The rows of a group lie close to one hidden flat surface of 13 dimensions, which passes through zero. Surfaces can cross.
Some rows, each with its group after it:
[  3 -21 -45  40  -2  -2  35  -6 -10   3 -38  -1   4 -31  34  -5  -7  -2] | A
[  1 -24  46 -30  24   9 -19   5 -56  10  15  13  36  12 -18  57  59 -11] | N
[ 11 -38  11  27   0 -31  -1  41   2  28  45  12  15  -1 -13  76  65 -53] | A
[-16  49   6  13  64 -29  -9  29   9  22 -29 -53 -64   1  25   4 -14   0] | S
[  1  14 -14  16  29 -10  19   9  16  -4  17  50  -2  28  -6 -41 -35  27] | M
[ 23 -10  52 -17  -6   7  10 -59   9  -4 -46 -40 -12  51 -30 -13  15 -17] | W
[ -8   4 -15  79 -81   5  29  18  28 -35 -16   6 -19 -23  -9  24 -43 -21] | M
[ 62 -27 -14  81  42  -1 -49 -17 -16  25 -26 -20 -14   8 -68 -22  19   6] | W
[  6 -22  -2   4   3  40   8  27 -42  -6 -26 -13   4   2 -43  13 -12   5] | N
[-18   8  21  20  20   1 -42   1 -35 -24  -4  15  41  31  10 -17  21  21] | W
[-52 -14 -20  -3  -3  28   3  35 -35 -18  22  66  58 -46   5  13 -20  12] | N
[-24  11  22 -34  12  45  34  28 -27  10   6   1  11  46 -32 -52 -39   2] | N
[-51  43   8 -11 -14 -24 -12  31  -2 -11  21  44  -7  -9 -53 -15 -10   6] | S
[-13 -27  10 -16 -50  22  34   3  28  11   9  -6  22   3  32  39 -19 -16] | M
[-14  41  10  -7  11 -29 -10  22  18  28  10  -2  23 -40  15  13  32 -20] | S
[-23  57  32  16   1 -31 -26  22  87 -29  20   1 -56 -20 -53   2  -2 -59] | N
[-30  -9  10 -29 -13   1  61  25  19  43  18 -42 -27 -10  24  40 -47  -6] | M
[ 14  39  -9  -7  34 -37 -46 -19 -38  25   8   5  20 -10  18 -29  45  18] | W
[  7 -16  17 -34  35  -4 -54 -39 -16 -17  36 -13  -6  10   9   2  44   4] | M
[-17 -39 -10  10  11  16  21   4 -19   8  13 -14 -42 -13 -11  14 -22  -9] | M
[ 25   0   6 -25  19  15 -13  22 -75  34  18 -37  14  12 -19 -16  37  25] | M
[  2   0   9  22   3   8  10  -1   7   7  28  53   6  14 -21 -44  12  11] | W
[-36 -28  22 -42   4   6  -2 -24  -9 -65  16 -15 -10 -24  -6  28  10  -5] | N
[-13 -42 -20   5   3  39  18  16 -13  -4   0  -6 -52  -7  -9  -3  -3 -19] | N
[  7  20  58 -21  10   3  21   3  40 -12 -13  14 -35  30 -47  14  11 -52] | N
[-21  27  11 -28 -23 -27  60  14  12  47 -33  30  46  34  28  19 -46  30] | A
[ 33 -21 -12  -9 -24   4 -54 -21 -27 -34  19 -68 -29 -58   0  36  62 -11] | M
[-50 -18  29 -19 -18  16  30  17 -22  37   0 -20  11  13   5  33 -29 -24] | S
[ -3  -2 -38   7 -14 -22   4 -35  16 -34 -15 -17 -17 -58  34  -2  -2 -10] | M
[  4   0   7 -13  10  29   5  35 -66  33  -8  25  -3  26 -19 -10  20   4] | W
[-10  -3  30  -3  13   0 -11 -61 -14 -13 -26 -13 -14  -5 -32 -11 -16   8] | S
[-54  -8  30  11  44  14 -41 -39   6   4  -6 -20 -33  22  31 -40 -12  -5] | A
[-21  32  15   1  43 -37 -21  31  37   9  71  42  -1  41  26  -5  -3  -1] | M
[ 17 -20  43  -7 -29 -31  40 -33 -11  12  18 -26   9  38 -32 -11  54 -18] | N
[ -3  13 -16  17  31 -15 -59 -39 -30 -35 -16  20 -30 -68   3 -20  63  16] | W
[-13   5  -1   2  60   0 -48  -3 -13 -22  41 -17 -39 -19  -5   0  -6  17] | S
[-20 -31  -2  18  14  31 -15   8   3   4 -40 -43 -40  32  68  22 -14  -1] | A
[-14  29  65 -45   5  26 -44 -41  15 -22  15 -37   4  -4  14  -1  13 -19] | A
[ -9  24  27  -6  34 -33   2  24  -3   9  45 -73 -16  26 -57 -21   6 -23] | W
[ 15 -29 -28  84 -32 -19   4   0 -35 -16 -33  27  -3  16  -7 -33  56  -5] | N
[ 29 -43 -11  14 -20  -9  30  17   3   1  50 -15 -31  41   6 -16  57 -40] | N
[  3  25  -7 -21 -13  -1   0  31  14  11 -59 -31  14 -31  18  42   3  20] | M
[-26 -15 -16 -56   7  31 -56  -5   2 -41  39 -13 -35 -40  -6  24 -42  41] | A
[ 36  50   6 -25  39  14  43   7  21  -8 -75  26 -33  13 -11 -17 -29  -8] | N
[ 53 -15  35  11 -17  21  32 -61  57  -8 -13  21  18  27 -28 -26 -18 -10] | S
[ 12  26  15 -29   6 -56  -6  15 -15 -61   2 -34 -34  40 -48   8  41   1] | A
[ 18   9   0   2  17 -41 -22 -14 -42 -16 -19  13  28  12  25  26  43  23] | A
[ 36  58  21 -32 -12  52 -58  10  -1  38 -12  12   7 -42 -53  10 -16  13] | A
[ 13  18   3  -4 -39  -9  18  15   5 -39  21 -53 -26  -7  14  30 -28  33] | M
[-40  61  30 -13  12 -50  11 -32  43 -41  22   8 -18 -23 -32 -44 -20   6] | W
[  7  31  25 -48  21  -3  28  40   0 -23  71   4  17  35 -18 -35  24 -26] | N
[-34  37  67  -8  17  -3 -53  -1  21  -2   3  18   8  19 -27  20  -1 -18] | N
[-10   1   6  17 -15  11  -1  12  -1   5 -33  22  31 -21 -16  14   8 -15] | S
[-29  30   9  19 -16 -12  -6  17   3  -2 -65  24 -11  -3 -25  11 -13   4] | S
[-62 -26  18 -33  41  10  -3 -20 -10  33  29 -27 -20  44  41 -30 -31  19] | A
[ 19  -4 -28 -59 -12  -3  14 -12   7 -37  34  -7 -29   1  22  19 -43  23] | W
[ 11  12  -1 -21  25 -18 -19 -10 -11  22  23 -17  16 -48  -2   1  43  -2] | S
[ -1 -12   2 -13 -33   1   6   8  36   9  -1   7   7 -43 -19  40  20 -25] | S
[ -7 -10  -6  19  41 -14  11 -25  15  18  43   7 -33 -28  18 -28  -9  40] | W
[-26 -18   9  37  24  -5   4 -19 -46  -4 -34 -11  27  -3  21 -13  34 -18] | A
[-12 -28  -8  12  10  17 -10  45 -37   8  59   9 -57  37 -58  -8 -18  -6] | S
[-35   9  25  -9 -31 -42 -17 -11 -30  51  43  16 -14  20 -46  -3  17 -26] | S
[ 12 -22  38 -21  22   6 -18 -34 -12  17 -28 -40 -39  28  20  27  36  -3] | W
[ 22 -30 -41 -13 -23 -31  -6 -20 -24  24  67 -41 -46  -7  12  -2  34 -18] | S
[ 29  -1  -5 -18 -35 -23  48  -5  22  -5  20  30  32   0 -16  20  -2   6] | A
[-23  -4 -19  34 -26  29   4  60 -20 -37 -11  13  24   2  12  23 -30  15] | M
[ 35   5   2  33   8 -11 -17 -21  -1   5 -17 -15 -56   5 -28  -4   8  -7] | M
[ 17 -18  22 -29  -9 -23  48   7  26  46  65  -7 -12  46 -27  -4   8 -16] | A
[ 16  -2  19   7 -29  16   3 -37  60 -11 -19  81 -39  -2 -22  27 -42   6] | W
[-14   9  18 -23   3 -17  36  10 -19 -25   9  -3   6   1 -15  -7  38 -22] | N
[-13  14   3 -63  19 -13   9  25  14 -10  28 -60  -7 -32  28  22  38 -11] | S
[ 30  -4   8 -26   0  -9  21  12 -28  96 -26 -79  42  28  12   8  26 -33] | W
[ 36  36  -5 -33 -11 -27 -14   4  20 -34   9 -20  -6 -15  10  25  21   3] | A
[ 51 -32 -25  -7 -24   6 -23 -42  22 -43  27   8   3 -18 -14  -9  19  -5] | W
[ 35 -32 -18 -12  16   7 -41 -24 -16   8  35 -19 -34 -41  15  52  -3  48] | M

New rows, each followed by its group:
[ -7 -80  -9 -40 -42  29  19 -13 -14  59  52   4  13  12  40  64 -19  -1] | S
[-32  62   6  -5  18 -17  15  52 -12  15  27  26  69 -36 -23 -51  15  -3] | S
[-34  10  29 -30 -13 -22  16   4   0 -12 -20 -30  36  18  52  42  -3   7] | N
[-31 -21 -41   3 -37  -6 -19  39 -41  20 -40  -8 -57 -37 -22  54   7  -6] | S
[-51 -16  15  -6 -33  31  13  17   5  31 -76   9  61   1  69  56 -14 -25] | M
[ 18   5 -37  29  -7 -15   0  11 -12  -8  19  14  16  54  77 -37  -9  16] | S
[ 29 -21 -47  81 -11 -11  -3 -46 -13 -60  21 -22   9 -27  -3 -59   5 -33] | S
[-59  19  39  24   1  26 -14 -11  -4 -24 -22  19  39 -14   3 -22 -14 -15] | A
[ -5 -32  -5  23 -35   8  12  -4  32 -14  31  19 -21  11 -16  13 -29 -24] | S
[-26  23   3   3  33   8 -20  19 -76  -6  -5  32  -3  -4 -45 -26  -8  33] | W
[-10   1  -1 -15 -29  -2  45   1  14  49  40  16  19 -32   3   7 -41  14] | M
[ 18   6 -15 -40  20  11  37  47  32 -46  56  48  -5 -11  14  13  10 -34] | N
[ 69  38  37 -54   0  -3 -34 -45 -17  58  -7   0  69  -1  80  55  44  19] | A
[ 12 -19 -50 -38  -4   0  57  10   7  21  20 -26 -14 -16  29  19 -70  27] | W
[-28  36   8 -13  28   3   6  58   0  28 -12  15  -3  31  27  12 -33  32] | S
[ 16 -12 -21 -29   3  29  29  23   6 -47 -52 -21 -33 -14 -14  10  -9  33] | S
[ -6  24  -4 -46 -39 -48 -40  15 -10  22  10   3 -11 -23 -25  30  85 -18] | S
[-28  -6   3  -5  23  18  -2  23  -9  41  10  48  -7 -16  18  17   7 -18] | N
[-14  27 -38  -1  19 -21 -20  32 -33 -15 -19 -23  -2 -31   9  21 -24  17] | W
[ 28   9 -22  45 -18  -8  -2 -12  37  22   0  69  49   2  30 -33   7  15] | W
[ -9  -4  -7 -63  -9 -32  35 -86  10   7 -41 -88  23 -68   0   0 -27   6] | W
[ 47  35   3 -19   4 -29 -19 -19  15 -26  31  -5  23  53  44 -47  39  17] | M
[ 29 -46 -16   2 -31  26 -28 -53  11 -47 -29  -2 -16 -50   0  13  53 -24] | W
[  3 -19   7 -12  17  41   5  -1 -58  41 -41 -25   7  38  21 -12  -7  20] | A
[ 21  15 -25  49 -32 -49  23 -25  33  55 -37  -6 -42  -1  21  -2 -14 -30] | S
[-30  13  29 -20  30  28   4  19 -12  24 -29   2  52 -39  -4  27  -3   9] | S
[-37  18  43   0   0  15  12  14  10  21 -20  23  56   7   2  14 -22 -11] | S
[ 38 -59   6 -55  -9   7  54  26 -34  45  17 -55 -52  11 -86  65  11  -9] | A
[-23 -39  -2   1 -18  27 -13 -10  18   8  20  54   6 -59  20  38  11  -6] | W
[ 48  10 -60 -52 -35 -49  41 -82 -14  11  13   5  -7 -22  25 -68   4  52] | S
[ -7 -31  15 -45 -14  46   1  27 -18  -5 -14  30  38   9   2  36   5  29] | S
[-57  41 -32  26 -10 -11  57  63  25  36  -2  18  27  27  68 -65 -56   5] | A
[ -9 -18 -57 -12 -41 -11  50  18 -19 -11  28 -19   5  12  51 -32 -20  10] | S
[ 35   2 -39 -46 -33  -9  34  20  -5  -5  -3  -4 -28  -9 -37 -30  24  22] | S
[-26  13  15   4  34 -11 -12  21 -19  19  -1 -39 -56  17 -11  10 -11  -8] | S
[-20 -61  -1 -15   5  29  50  16   9 -11  40 -62 -38  24  75   8   4  -2] | W
[  6 -44 -27   4  23  23  26  39  32  44  19  27 -10   9  20  32 -37   3] | M
[ 35 -19 -12 -10 -22 -23  21 -31  45   8  45 -20 -46  34  23  -6  -6 -10] | S
[  9  -1 -10 -19 -43   4  14   1  45 -77 -28  24 -45   8 -45  -4 -18  20] | S
[-18  35 -18   7  11 -12  30  71 -51  67 -40 -22 -19   4 -22 -19   8  -3] | S
[ 10  -5 -60  -4   8 -21  17 -30 -94  20 -30 -23 -20  14  30 -57 -10  52] | S
[  5 -22  32  14  25  30 -26 -33  22   2  17  28   4  20  -7  14 -34   8] | S
[ -8  19 -32  13   9  -7 -57 -11   8 -37  22  18  13 -30  17 -18 -19  32] | N
[  3 -27   1  -8  31  -8 -51 -54 -44   1   7 -31 -65  16  -6   6   3  19] | S
[-14 -23  -7 -36  15 -16  44 -16 -71  -2   2 -50  -7 -15   7 -23  49   4] | N
[ 22   3  21  22   0 -21  63  38  34  57  18 -77  -9  55 -50 -34  -8 -47] | W
[ 38 -24 -34  54   1  16 -10  44   0  50 -10  20 -31  -7  31  24  50 -24] | W
[ 31  -8  61 -49  42  48  -3 -34   2 -46 -76  34 -27  54   5  50 -10  -1] | N
[ -1 -18  -7  34  -1   1  -4  -9   5  49 -29  -8  -5 -78 -40  18  31 -30] | W
[ 14  -5 -27  22  -8   9   2  33  -3  -9  -4  -2 -13  -7 -20  15 -15 -11] | W
[-17   9  12   9   4 -28   9 -17   5  24  32 -27   9 -31  -7  -7   7 -42] | S
[ 37 -41  19 -40 -14  40   4 -28  37 -13  19  24  33  -4   3  28  11  14] | S
[  3 -14 -10  42  -7 -13  -7  19 -15 -19 -80  32   2  32  10  48 -13  22] | A
[ 42   3  12 -33  18 -25   4 -31  54  -6  31  36 -16 -16  22  35  27 -14] | N
[ 58 -15  -1 -40 -24   2   0 -52  16  14  13  -8 -25 -15 -21  -2  38 -23] | W
[  0  12 -10 -13 -24 -28 -28 -35 -23  17 -10  38  27 -32   1   2  29  21] | S
[-25 -34  34  11   9  11 -37   3  33   5  49  -8   7   0 -33  65 -31 -13] | W
[-78 -13   5 -80 -29  -8 -38  10 -35   9  20  32 -44 -22 -17  69 -24  43] | S
[ 37 -40 -34  28   1  -4  33  -4  33  24  17 -49 -31  -6  55 -19  33 -10] | W
[-10  27  34 -31 -35  25   6  17  20 -17 -46   8  20   2  -6  47 -44   9] | A
[ 17  43 -58 -41 -13 -24  42 101  25  15   3   9 -65   8  -1  -9   7  29] | S
[ 29  23 -23   7 -10  -8  63  16   2 -47  46 -20  49  12  -9 -95  23 -15] | S
[ -1  -9   3 -47 -36  -7  23 -13 -15 -21  23 -22  16 -30 -46 -16  48 -21] | S
[ -3 -14  30 -29  -3  -3 -18 -54  47  19 -33  14 -46 -23  -6  65 -27  16] | S
[-10 -44   8 -21 -27  76  14   9  36  16   1 -40 -28 -16  17  31 -45 -23] | A
[-43 -28   5  -1  47 -11 -17 -23  11 -12 -18  -5 -46  -4   3  13   1 -40] | M
[-23 -39   3   9 -10   0  20   2 -26  62  28 -37   9 -31   9  33   3 -47] | S
